The same things were measured in two ways. Each way mixes the same 10 hidden numbers, adds some noise and spreads widely along 8 directions of its own, which tell nothing about the thing.
In the rows, 128 means zero.
Some things both ways: the first way, then the second way.
[103 117 104 130 129 164  74  86  96 135 108  91 125 108  88  83 131 131
 119 117 122 157 140 123 125 174 198 136  74 117]
[114 131  93 173  89 140 111 161 162 133 162 141 113 136 145  89 126 131
 112 115 127  94  69 149 193 160 141]

[155 140 118 135 136 126 134 123  90 155 120  79 134 120 120 117 152 119
 160 131 169 146 132 100 130 154 170  99  75 147]
[ 63 102  74 146 215 100 169 123  49 165 131 139 125 147 101 211 107  50
 149  88  89 144  86  82 105 125 171]

[128 109  99 115  86 126 174 140 115  93 124  94 108 161 135  83 158 146
 145  96 120 169 131 107 195 127 161  58 104 145]
[117  92  93  64 102  99 194 109 127 116 105 161 133 171  39 136 119  36
  80  82 204 125  89 113  64 164 105]

[160 159 134 132 145 107 139  97  95 160 165  97 131 115 144 100 132 122
 105  89 132  93 114  69 132 165 161 123 126 167]
[141 152 136  85 152 182  20 168 112 159 129 173 191 100 171 141 168  70
 159 193  16 202 121 140 139 175 190]

[160 167 154 125 152 129 103  87  96 154 145 136 101 134 127 123 128 112
 128  98 150 118 121  81 115 161 146 168 127 161]
[ 51 184 117 139 144 115 169 153 135 171 116  79 104 182  83 150 155 186
 189  99 157  97 186 118  50  79 128]

[107 129 134 126 121 158 105 108 117 156 103 127 125 117 115  92  99 112
 114  90 135 118 134 121 132 134 189 163 127 154]
[ 82 176 121 148 120 148 102 141 131 159 133 112 116 140 105 156 155 136
 159 108 107 115 139 139 115  97 163]

[146 104 135  96  72 139 173 162 136  58 123 130 133 145 168 117 150 148
 152 144 169 162 130  84 133 135 110  79 114 132]
[140 114  79  86 113 101 164 156 139 142 132 157 138 188  89  94 158 111
 118 140 209 135 114 111  59 208 104]

[111 116 125  96 121 180 102 142 142 115  56 107 122 132 108 109 118  97
 173 136 141 185 155 165 147 105 179 109 101 133]
[126 142 134 143 110 147 127  82 154 104 129 170 176 100 160 123  84 135
 114 153 130 109  70 133 151 151 117]

[148 138 125 107 166 133 156 104 100 139 123 127 148 137 149 106 121 106
 166  99 157 135 129 146 155 148 162  97  93 162]
[ 82 132 126 125 167 109 184 136 125 131 139 130 145 149 119 134 107 121
 131 127 145 103 103  88 100 157 149]

[106 106 107 115 115 154 151 152 111 132  75  83 121 132 126  73 118 110
 161  95 138 163 135 143 208 104 204  78 129 170]
[106 120 101 154  29 151 138  83 121 134 109 120 108 111  79 164 121 123
  63  56 126  99 110 145 155 120  99]

[106 132 130 124 107 157  93 101  76 120  83 120 141 134  96 116 136 113
 179 173 169 209 157 190 103 156 128 127  85 110]
[ 73 200 187  83 113 154 141 139 199 111 108  48 144 159 106 188 175 142
 247 124 140 145 123  88 143 173 126]

[113 128  78  81 106 169 126 136  82 102 108  81 149 130 132  71 116 123
 146  94 115 157 116 120 118 167 187 110 114 162]
[111 152 184  65 157 151 137 102 157  80 117 150 185 141 149 174 137  90
 180 166 135 150  56  90 122 193 145]

[110 115 145 121  72 129 172 153 138 112 127  96 117 145 136 110 164 129
 125 137 130 144 133 108 143 114 108  75 142 126]
[113 155 101 163  57 136  89 174 147 165 158   9 104 177  93 124 178 194
 180 128 130 136 198 157 139 143 118]

[119 130 119 117 118 151  74 105  99 115  76 107 141  92 117 101  80 128
 167 154 154 174 120 180 132 115 181 146  89 112]
[133 147 158  82  47 148 115 134 195  95 118 124 143 163 129 101 181 173
 118 130 182 120 133 175 144 179  73]

[164 117  89 114 110 125 156 140 135 110 101 109 151 110 147 102  97 132
 109  89 147 144 130 123 154 104 164 104  90 151]
[111 142  96 147 168 134 134 122 124 132 148 162 145 113 136 160  99 131
 102 137 118 108  76 111 144 139 161]

[109 123  96  97  91 165 138 133 107  97 105 104 122 131 122 102 105 118
 145 120 125 152 105 141 137 107 172 120  99 132]
[ 88 106  59 185 158 102 178  82  98 152 158 118 110 142 100 162  69 164
 126 117 178  85 145 101  73 100 142]

[149 132 132 126  85 143 103 129 148 133  74 127 134  97 125 105 113 119
 112 145 153 148 153 129  90 118 120 163 110 139]
[119 147 151  74 213 105 164 144  89 103 119 181 155 171  85 102 130  79
 105 139 129 158  86 110  56 114 143]

[166 110 145 169  95 117 146 114 151 162 105 115 113 133 148  99 155 108
 115 119 189 157 159  69 144 114 128 134  85 149]
[ 96 155 129 165 124 165  96  83 117 140 120 195 129  69 130 113  60 108
 103 100  47 105  62 133 179  96 171]

[ 80 125 123  78 139 186 100 119 105 118  92 108 134 140 122  67 131 111
 176 122 111 148 124 160 114 181 164 123 136 132]
[ 69 125 124 128 184  98 183  96  94 135 130 167 142 133 103 127  87  68
 106 102 141 125 108  96  94 138 154]

[109  85 114 100  24 161 145 150 136  63 108 100 126 134 162  72 125 137
 126 122 142 181 132  76 143 111 169 106 120 148]
[120 134 123  98 112 128 171 112 165 109 124 153 146 156 128 147 110 103
 131 141 178 102  32 102 133 217 122]

[152 136  84 100 144 151 149 124  84 122 104 116 123 127 115 101 110 120
 115 101 118 129 116 139 114 172 119 123 120 140]
[105 160 149 123  90 154 139  93 196  93 127 108 140 129 119 148 114 193
 159 133 165  83 115 130 136 119 117]

[129 108 149 118  73 141 147 174 157 107  98 101 133 130 151 131 145 124
 159 167 186 159 131 105 107  94 105 110 118 113]
[101 134 129 164 178 133  89 148  59 167 135 129 135 115 139  84 147 148
 119 128  50 186 211 129 100  76 144]

[105 121 148 128  88 141 119 115 127 130 140 101  90 142 127  94 139 130
  94  90 120 136 125  65 165 125 175 126 152 148]
[ 75 161 193  96 142 116 182 111 167  82 119 138 180 168 134 121 130 119
 176 139 184 110  95 120  86 144 114]

[134 142 137 109 140 150 105 115 143 113 102 114 120 152 119 118 161  99
 187 139 140 191 161 159 152 119 160  87  69 132]
[136 125 113 134 165 120 128 140 116 134 142 171 184 106 146  91  75  82
 101 175  91 150  93 106 131 172 154]

[102 129  78 128 123 162 137  98  68 118  98 112 125 113  76  97 108 113
 116 141 103 168 129 224 135 138 117 113  82  97]
[151  91  92 110 144 123 144 135 134 109 158 140 143 141  87 107  83  76
 109 150 147 141  83  94 123 170 151]

[151 150 156 130 127 112 126 122 121 160 125 133 109 137 128 134 109 129
 105  71 159 115 125  88 151 116 154 155 154 165]
[105 114  88 161 172 132 136 138 112 126 175 129 108 144 152 171 117 114
  90 131 142 101  76 131 161 148 166]

[149 151 133 151 133 117 148  92  81 159 129 115 117  86 114 128  79 114
  71 128 137 115 116 158 133 116  91 147 142 120]
[102  84 129 171 190 123 153 185  75 118 165 106 126 121 150 102 106 123
  35 119  64 127 137 108 157  95 152]

[117  95 117 103  79 163 123 160 175 102  32 115 140 107 132 100  86 131
 141 132 156 177 146 171 151  69 158 122 120 117]
[ 52 153  97 197 172 103 179 149 132 145 169  54  98 159 125 174 112 204
 144  99 146  70 140 119 157 105 147]

[104 154 154 121 181 156 152  89  89 160 137 151 148 120 115 115 104  87
 140 113 132  94 129 192 124 160 137 119 123 142]
[164 176 110  81  51 150  78 101 115 167 101 174 150 137  44  76 174  96
 112 141 156 178 170 151  14 143 114]

[152 150 139 107 149 158 122 144 130 129  88 120 136 119 124 134 146  99
 186 179 172 145 138 150  76 141 107 122  87 123]
[174 103 117 102 117 159  49 162 122 129 144 149 169 126 152  91 140  88
 128 188  65 186 110 151 158 188 141]

[112 129 141 158 115 143 100 108 104 155  97 116  70 115  89 102  97 116
  92  92 131 139 131 128 186  93 176 162 145 146]
[119  83  95 139 126 142 123 157 116 125 148 136 126 121 126 142 118  74
  72 100  94 130  98 130 160 123 149]

Other things, the second way, with their names:
K_955: [ 91 162 164 119 109 147 103 110 153 113 134  77 148 143 118 153 159 134
 178 123 133 149 166 148 133 123 136]
K_992: [141 112  47 141 185 131  94  98  56 167 146 173 153  91 110 167  99  95
  87 142  88 173 130 114 115 142 168]
K_155: [137 119  81 218  71 155  60 139 108 148 168 128 110 106 150  78 168 179
  80 108 105 134 170 171 145  76 126]
K_78: [ 46 177 124 119 169 113 186 121 136 147 111 101 161 119  97 211 100 127
 124  89 128 101 144 101 139 130 140]
K_818: [ 74 151 111 145  98 148 147  53 142 137 122 118 135 100  98 205  89 114
 142  85 143  96  99 107 154 144 145]
K_893: [ 96 127  74 146  65 108 160 136 135 174 121 125  79 161  73  75 121 174
  88  80 174  87 156 158 113 139  86]
K_613: [ 98 104 146 140 116 136 141  55 121  95 130 158 155 133 154 139  93 125
 132 133 141 105  90 140 123 138 120]
K_389: [119 153 127  80 126 114 143 120 131 129 113 145 173 164  83 128 170 116
 165 138 176 160 145 116  42 149 113]
K_327: [ 83 154 154 121 159  99 174 118  83 121 114 130 120 177  77 108 136 128
 104 101 147 129 122 130  66  97 117]
K_688: [110  91 135 114 142  92 192 171 107  97 142  94 121 198 106 111 156 117
  97 109 163 134  97 110 112 160 103]
K_636: [105 103 104 150 144 132 126 123 124 117 148 135 149 117 150 160 107 101
 108 117 105 133  86 130 195 158 142]
K_267: [123 124  61 178 154 118 122 148 108 152 175 132 136 150 146 146 134 133
 155 157 141 124  85 109 116 165 162]
K_610: [109 195 115  84  66 156  95 157 144 182 101  63 116 165  49 154 197 145
 172 124 138 154 207 137  71 147 123]
K_344: [ 64 133 135 127  91 172  90 123 195 145 133  97 154 101 163 183 107 125
 179 118  87  88 166 159 201 140 156]
K_564: [ 96 134 163 147 108 126 143 148 158 103 137 106 145 142 136  75 147 165
 128 113 137 121 167 134 125  98 104]
K_91: [ 34 137 167 125 106 127 195 138 208  84 135  32 132 186 123 226 133 108
 226  83 168  82  79 106 174 144 128]
K_825: [122 147 147 109  67 112 159 103 143  97 130 113 119 180  64  76 155 145
  93 103 203 121 116 153  99 146  94]
K_92: [135  99  42 175 218 123 107 165  56 170 164 212 142 103 170 126 124 106
  59 154 100 146 122 103  90 121 180]
K_126: [ 99 171 131 128 177 121 121 112 121 140 144 129 167 110 124 122 112 172
 120 146 126 132 180 140 122 109 144]
K_848: [105 179 101 123  71 141 128 136 177 151 122 100  88 162  78 138 147 144
 151 101 166  97 105 139 146 167 126]
K_590: [ 60 137 220 117 123 132 178 145 178  58 116  80 160 142 148 129 136 111
 132  86 117 122 113 121 186 114  97]
K_34: [ 61 170 196 140 147 139 154 127 142  85 123  93 134 161 127 159 160 141
 143  99 144 117 133 131 111  64 124]
K_642: [102 137 141  79 104 160 124  95 158 123 103 162 136 124  96 147 124  76
 142 111 142 128 108 117 106 143 142]
K_310: [137 143 115 107 104 173  63 112 150 143 122 186 172  97 150 128 136 102
 122 158 114 152 128 156 136 161 138]
K_729: [ 62 134 150 139 109 121 181 185 159 124 139  67 124 180 130 141 160 119
 152 104 143  93 114 106 132 152 131]
K_530: [ 56 166 111 172 106 127 167 169 151 167 136  68  88 155 104 131 144 198
 134  86 146  64 177 118 109  95 134]
K_143: [123 143  69 141  54 149 112 120 135 161 131 104  83 148  70 157 142 112
 108  87 146 120  92 141 153 169 122]
K_846: [107 123 151 147 103 135 156  65 119  76 139  88 151 135 129 189  86  95
  85 125 148 113  53 140 189 167 114]
K_525: [127 138  86 163 131 127 129  57 112 122 157 150 147 114 104 167  75 107
 112 139 156 110  69 129 124 133 156]
K_372: [143 104 128 172 128 151  69 158 107 115 163 115 144 123 174  93 151 145
  94 153  70 157 141 165 167 108 134]
K_250: [137  78  55 132 119 126 139  71  93 121 141 163 135 104  70 165  65  59
  33  98 142 118  93 142 126 108 136]
K_747: [ 69 146 139 133 141 122 154 117 171 135 133 129 188 110 152 147 115 143
 187 131 135 118 154  94 124 153 138]
K_582: [119 134 139 127 148 117 171  83 152  94 145 109 172 132 126 144  72 154
 149 163 155 114  86  94 136 166 124]
K_830: [115 128 175  71 141 135 137 137 154  86 126 111 192 147 117 154 143  98
 178 148 109 157 102 104 130 160 132]
K_699: [130  85  52 148 160 108 154 160  99 160 161 138 118 144 135 122 107 132
  73 144 148 111 113 106 123 189 143]
K_197: [161 139 101 133 139 170  41 110 141 118 163 159 181  97 169 166 130 108
 154 179  92 171  76 138 193 186 169]
K_524: [ 75 125 130 165 197 104 151 166 112 129 166  68 153 156 149 151 119 149
 189 140  90 138 134  94 148 131 160]
K_252: [ 79 140 135 165  68 155 128 144 172 119 139  97 114 135 154 163 147 129
 114  81 127  83  92 154 199 138 129]
K_517: [125 145 125 101  49 149 111 137 189 101 133  52 124 178  74 168 183 141
 171 116 177 136 129 149 146 156 103]
K_460: [ 85 164 135 160 113 136 124 163 148 152 147  80 133 154 147 131 151 162
 162 141 128 107 148 135 137 148 138]
K_463: [ 79 194 110 125 146 107 153 139 141 172 117 116 136 162  78 123 148 179
 206 121 152 128 166 103  65 127 130]
K_96: [ 79 163 175 135  80 122 178 127 167  91 131  41 120 186  78 136 141 123
 161  91 175 117  98 123 145 135 102]
K_407: [106 121  98 146 112 138 114 126 121 151 143 125 141 127 145 151 149 129
 124 125 135 133 148 133 132 164 132]
K_313: [ 64 101  86 172 157 106 177 164 100 156 168  67  95 177 117 158 140 123
 141  98 142 110 144  94 112 142 158]
K_395: [144  86  90 113 153  93 147 117  60 135 130 217 132 140  73  31 118  73
  27 106 145 162 142 130  44 108 123]
K_19: [ 96 131  57 181 137 153 104 138 105 176 154 125  89  98 115 164  99 145
  75  94  84  90 148 137 161  88 176]
K_479: [ 76 162 162 120 143 126 132 149 147 146 128 107 153 149 115  89 149 162
 208 139 118 134 191 105  61 107 143]
K_510: [ 85  67 138 132 176 105 185 163 105  94 139 133 158 145 148 132  95  66
  75 104 101 124  95 112 143 116 127]
K_720: [126  82  98 124 204  97 169 156  88 117 153 199 141 133 130  76 110  70
  37 125 141 144 101 101 104 144 148]
K_724: [ 79 142 129 157 171 138 128 165 107 155 146  71 115 153 144 158 148 172
 178 133  90 129 167 105 112 106 153]
K_931: [113  86 179 110 195 105 176 128 109  49 155 135 186 158 141 120  92  51
 104 145 118 151  42 106 155 148 143]
K_808: [114 153  87 177 133 161  67  94 108 169 143 157 130  83 128 136 108 146
 139 132  79 133 146 137 132  93 174]
K_474: [143 138  81 137  80 127 112 146 162 153 163  94 124 169 126  90 163 220
 143 171 201 113 180 150 101 185 102]
K_232: [110 127 157 134  19 156 113  88 150 106 126  67 138 148 128 152 138 134
 125 119 140 116 117 181 177 170  88]
K_254: [ 73 173 147 144 103 162 104 107 162 137 118 126 148 111 144 169 130 110
 182 101  94 127  90 122 191 159 146]
K_504: [107 157 124  98 152 113 148 148 129 137 144 137 155 163  96 115 160 131
 131 147 176 126 155 118  47 144 153]
K_226: [ 86 156 119 162 205 127 132 128  99 160 148 128 172  98 144 144 109 149
 173 150  72 149 145  65 110 129 181]
K_867: [104 134 104 130 155 103 154 102  78 143 138 124 127 166  89 135 129 111
 117 124 161 141 130 127  86 146 132]
K_45: [134 149 161  99  69 149 123  66 154  94  98 165 160 110 108 101 114 147
  79 118 152 127 113 157 127 129  82]
K_438: [ 77 150 165 132 110 130 190  48 175  74 118 153 118 144 116 128  78 157
 112  94 207  56  62 134 136 116 103]
K_696: [111 139 177  97 106 134 161 144 181  79 119 143 149 146 126 101 141  83
 112 114 148 133  52 106 165 188 112]
K_457: [ 55 158 150 106 145 100 228 130 128 119 110  94 118 197  47 156 112 124
 166  98 175  89 101  85  37  96 120]
K_245: [167 112 111 118  87 153  93  74 121 105 136 176 141 124 124 106 114 121
  73 161 156 133  99 166 109 144 115]
K_365: [ 92  85 120 122 199  91 199 159  95 108 157 114 111 176 104 118 123 118
  85 103 145 116 112  94 116 128 142]
K_692: [101 172 122 141  53 181  87 125 150 141 122  66 109 112  89 200 143 101
  95  86  96 120 114 158 199 129 136]
K_831: [114 161 160 140 125 157  94 126 125 124 129 132 151 105 142  99 164 136
 106 133 103 167 176 135 118 107 132]
K_295: [112 137  98 125  97 125 129  95 147 128 142  83 156 150  95 175 122 138
 183 138 165 127 129 137 120 159 125]

Some of these things the first way, each followed by its name:
[148 140 140 131 110 108 103 115 141  97 133 100 104 108 174  69  94 132
 118  99 116 141 104  94 189  75 178 141 147 169] : K_78
[169 143 137 105 125 127 147 136 114 117 113 135 149 122 108 170 142 148
 136 135 177 150 165 130 114 169 122  77  96 120] : K_92
[ 96 131 147 139 142 149 103 140 114 166  95 106 105 139  74 139 142 118
 145  87 157 147 159 129 179 123 209 109 130 151] : K_155
[127 116 134  92 124 159 162 187 154 117 106 118 125 159 144 119 141 115
 150  63 158 123 150  76 168 121 198  87 144 193] : K_267
[168 145 172 170 153 112 155 117 120 178 111 140 120 108 125 159 116  95
 132 147 204 125 146 148 144  90  99 132 113 133] : K_524
[112 147 141 140  97 141  97  90  82 153 139  98  96 129  77 111 174 127
 102 140 114 153 150 102 102 188 127 132 123 118] : K_808
[136 128 136 121 119 151 117  99 108 125  98 142 143 119 114 117 142 122
 139 167 160 161 157 157  75 181  87 131  96 104] : K_848
[134 165 113 122 117 137 120  96  71 140 154  90 122 107 105 116 118 121
 104 128 111 109 100 111  89 162 142 146 113 131] : K_245
[153 149 156 144 140 103 153 157 136 181 126  94  85 156 113 148 156 117
 112  72 156 120 136  74 187 100 147 101 168 166] : K_372
[ 91 135 120 126 104 125 150 130 118 159 121  53 115 136 120  96 120 109
 119  77  98 146 123 143 204  78 190  75 157 145] : K_846
[154 150 132 144 136 114 138 134 111 137 113 105 129 102 134 121  96 115
 133 126 156 130 119 150 154  85 146 123 121 147] : K_992
[144 164 137 112 131 140 107 120  85  96 174 118 153 109 141 133 138 136
 141 158 152 115 101 104  44 182 112 149  97 121] : K_831
[100 116 141  86 135 190 136 128 115 109 105 140 139 107 149  84  68 104
 133 101 137  95 108 127 117 137 171 156 151 160] : K_729
[107 113 147 141 128 126 197 147 133 167  99 130 115 132 127 131  96 120
  87  91 145 101 126 164 174  85  85 111 191 111] : K_955
[112 109 110 142 100 144 109  94 101 157  66 110 114 125  92 111 100 118
 126 118 156 194 142 178 158 105 147 141  97  99] : K_438
[160 162 134 170 109 102  97 116  92 130 162 108 108 107 125 119 121 130
 131 120 167 136 108  87 139  90 182 168  74 163] : K_517
[144 109 149 157  41  98 150  86 117 110 159 130 110 127 160 105 125 148
  84 111 170 161 130  64 175  94 149 126 100 137] : K_530
[ 95 113 146  94 107 166 151 174 146 109  87 120 105 155 126  98 143 121
 144  98 129 140 147 123 169 128 151  87 180 158] : K_389
[111 104 123 155  97 124 139 121 121 130 120  91  94 141 115 110 123 137
 109  86 139 170 128 118 214  74 180 100 115 123] : K_564
[110 118 184 100 100 158 137 162 142 103  89 139 121 133 145 125 121 120
 170 149 180 136 132 120 130 116 134 123 170 137] : K_407
[153 129 118 130 105 130 155 123  89  97 150 116 157 101 160 100 131 132
 141 159 166 131 109 111  91 156 115 120  77 135] : K_818
[172 148 158 123 136 105 151 133 114 125 150 129  99 151 183 112 106 113
 148  76 177 123 100  60 180  93 167 136 151 200] : K_699
[154 152 133 103 164 124 141 100 103 140 152 112 156 140 144 132 144 119
 170 115 155 131 127 120 121 167 156  90  76 134] : K_460
[117 120 179 157  71 121 147 128 142 146 121 104 121 105 158 114  97 105
 142 144 186 130 115 112 169  27 167 136 122 142] : K_232
[128 121  97  87 127 168 136 149 113  80  95  99 179 127 149  90 138 115
 202 145 157 173 140 153 112 160 174  77  61 149] : K_226
[145 108 169 145 101 119 171 143 163 127 111 149 101 120 147 144  98 129
  92 118 179 120 126 113 169  60  97 131 154 118] : K_310
[136 159 107 133 132 135  81 125  90 127 135  81 133 101 102 108 135 134
 126 124 128 134 125 107 107 160 184 135  89 145] : K_197
[100 142 132 122 120 151 116 124 103 139  91  95  85 151 102  92 128  89
 148 108 115 182 140 157 183 102 159 112 152 161] : K_582
[122 144 149 129  98 148  68 106 103  96 124 125 107 115 111 106 127 140
 126 149 138 156 128 110 101 150 145 169 122 126] : K_720
[125 134  90 110 108 118 167 109  91 109 160  83 144 138 157  71 117 136
 128  86 102 142  99 129 170 127 168  83 103 144] : K_610
[101 116 151  93  77 166 137 149 115  93 112 127 133 149 138 108 147 129
 172 138 160 151 132 102 113 151 153 110 131 141] : K_313
[135 130  78 114 125 129 131 130 101 119 105  65 131 128 126  86 132 127
 146 114 116 172 120 141 159 134 164  88  91 131] : K_45
[174 156 133 140 155 109 117  73  92 132 177 125  98 112 167  93 105 134
 135 113 145  95  65  69 133 128 151 179  87 139] : K_344
